There are 2 nested groupings, the coarsest first. Each group lies inside one group of the grouping before and may be the whole of it. The rows also spread widely along 4 directions, which tell nothing about the answers.
Known rows, each followed by its group in each grouping:
18	-29	-19	0	7	1	6	2	29	20	-2	8	-14	-16 -> Kot kago
4	-10	6	-12	-10	12	12	-8	24	-8	-25	3	17	-15 -> bovo sosit
19	-29	12	-14	6	-13	19	-8	24	11	-9	13	-4	-4 -> Kot Zer
18	-37	4	-8	16	-15	23	-8	33	13	-4	13	-18	-3 -> Kot deme
41	15	24	-29	-9	7	17	2	21	-16	-3	2	-7	12 -> sigu niti
21	-6	5	-4	-14	8	13	11	27	-3	-1	-1	-5	-9 -> zino medep
8	-29	-16	1	1	-8	4	-7	24	11	-4	9	1	-10 -> Kot Moza
24	-5	14	-15	-13	15	7	-2	16	-4	-13	2	1	-10 -> bovo Vek
6	-18	5	-7	-16	-15	23	-18	27	-6	-20	-3	8	-6 -> zino vupe
12	-6	-14	-6	-8	-11	13	-16	32	1	-14	6	4	-7 -> sigu ropo
8	0	16	-18	7	-6	15	-10	40	-2	-17	11	9	15 -> sigu kiret
28	-14	-4	-2	-19	-3	25	5	26	1	-1	-7	-9	-23 -> zino sorum
12	11	14	-5	3	33	-6	14	17	-4	-8	6	3	-5 -> bovo vame
25	8	7	7	-31	20	-2	4	13	-9	0	4	7	-16 -> zino tota
13	-9	-10	-7	-23	21	7	0	20	-1	-11	6	7	-23 -> bovo Sudu
15	-12	-26	-7	14	-4	7	0	41	13	-4	5	-19	-6 -> sigu ropo
13	6	20	-5	-19	14	4	-1	17	-14	-7	0	6	3 -> zino vupe
-4	-8	-7	14	3	13	-11	6	35	10	-2	8	1	-9 -> zino tota
10	1	-1	-5	-13	33	-3	7	20	-2	-7	9	8	-14 -> bovo Sudu
29	-7	-3	-6	-26	6	16	-1	17	-6	-3	-5	-7	-16 -> zino vupe
28	-6	27	-9	-2	6	4	5	11	-4	0	10	-2	11 -> Kot Moza
25	-7	-8	-10	-15	30	6	12	20	1	-2	5	-8	-21 -> bovo Sudu
31	-5	0	2	-42	1	15	-6	12	-8	-5	2	7	-26 -> zino tota

New rows. What belongs after each?
15	-16	-14	-1	1	9	7	8	30	7	2	-5	-21	-11 -> zino vupe
28	8	32	-20	-8	31	8	13	12	-14	-11	1	3	-4 -> bovo sosit
35	-10	7	-11	-24	1	24	-1	17	-8	-3	-7	-9	-12 -> zino vupe
25	17	37	0	-34	15	2	2	8	-20	-7	6	19	-2 -> zino tota
6	2	13	-14	10	1	9	-5	39	-2	-13	10	7	15 -> sigu kiret
5	-14	5	-13	12	19	8	8	32	2	-15	1	-4	-8 -> bovo sosit
27	-4	8	-18	0	30	8	15	21	-3	-5	-1	-13	-15 -> bovo sosit
30	-6	16	-26	9	-7	27	-2	39	1	-8	6	-9	12 -> sigu kiret
22	-4	28	-7	-10	6	8	-5	13	-4	-11	12	11	3 -> Kot kago
35	-24	-1	-9	-9	-6	21	-3	18	8	-5	5	-10	-16 -> Kot kago
27	4	30	-5	-9	18	0	4	10	-4	-3	12	3	5 -> Kot kago
2	-7	-10	5	-17	5	3	-8	26	-3	-10	0	5	-12 -> zino vupe
23	8	14	6	-32	14	1	1	15	-10	-3	5	10	-14 -> zino tota
15	-1	14	-16	-5	25	6	5	20	-8	-17	1	5	-10 -> bovo sosit
17	-12	-10	5	-4	11	8	14	33	8	3	-3	-14	-19 -> zino sorum
21	-3	10	-14	-7	26	8	11	21	-1	-5	6	-5	-8 -> bovo Sudu
38	-5	12	-5	1	21	1	15	15	5	7	8	-17	-3 -> Kot kago
13	-16	0	0	0	2	-3	0	16	4	-1	9	1	0 -> Kot Moza
12	1	7	1	-8	16	3	14	27	-1	1	1	-4	-5 -> zino medep
37	-22	16	-19	1	-4	20	1	17	7	-1	10	-14	-5 -> Kot Zer
31	13	33	-21	-13	35	5	12	10	-18	-12	2	4	-2 -> bovo sosit
25	-8	-16	-11	8	-2	13	0	37	8	-3	4	-20	-4 -> sigu ropo
10	-10	11	-1	-20	-9	21	-7	28	-5	-14	-1	12	-13 -> zino sorum
32	-24	-5	-5	6	3	12	7	26	15	3	5	-22	-12 -> Kot kago
16	-7	18	-14	12	22	2	6	26	5	-8	4	-12	0 -> bovo Vek
16	-1	16	-4	-8	12	7	4	22	-6	-4	0	-7	2 -> zino vupe
27	-35	15	-12	0	-22	34	-15	24	4	-9	12	-9	-4 -> Kot deme
24	-11	16	-12	-6	-2	22	0	26	-6	-5	-5	-11	1 -> zino vupe
29	-1	3	-14	-7	20	11	11	15	-2	-6	3	-7	-17 -> bovo vame
43	-31	4	-19	-5	-10	27	-2	18	10	-2	8	-16	-14 -> Kot Zer
28	-6	13	-10	-10	11	2	3	10	1	-1	14	1	-6 -> Kot Zer
11	-14	6	-17	-3	12	16	-1	26	-3	-21	2	3	-14 -> bovo sosit
19	-12	-7	7	-6	9	5	10	29	8	2	2	-13	-17 -> zino tota
33	-9	18	-12	-21	3	9	-4	4	-5	-6	14	8	-8 -> Kot Zer
20	-19	0	-3	-17	-7	8	-11	11	-1	-8	7	10	-9 -> Kot Moza
38	10	1	-19	-27	6	15	-6	20	-13	-7	6	8	-7 -> sigu kiret
24	-1	3	-14	-1	33	2	15	20	-4	-6	1	-8	-14 -> bovo sosit
28	10	4	-15	-22	-4	12	-13	19	-13	-13	8	8	-1 -> sigu ropo
40	-11	-2	-6	-18	9	10	2	10	3	1	6	-8	-17 -> Kot kago
7	-5	0	-19	-4	-16	19	-18	36	-5	-18	4	8	4 -> sigu niti
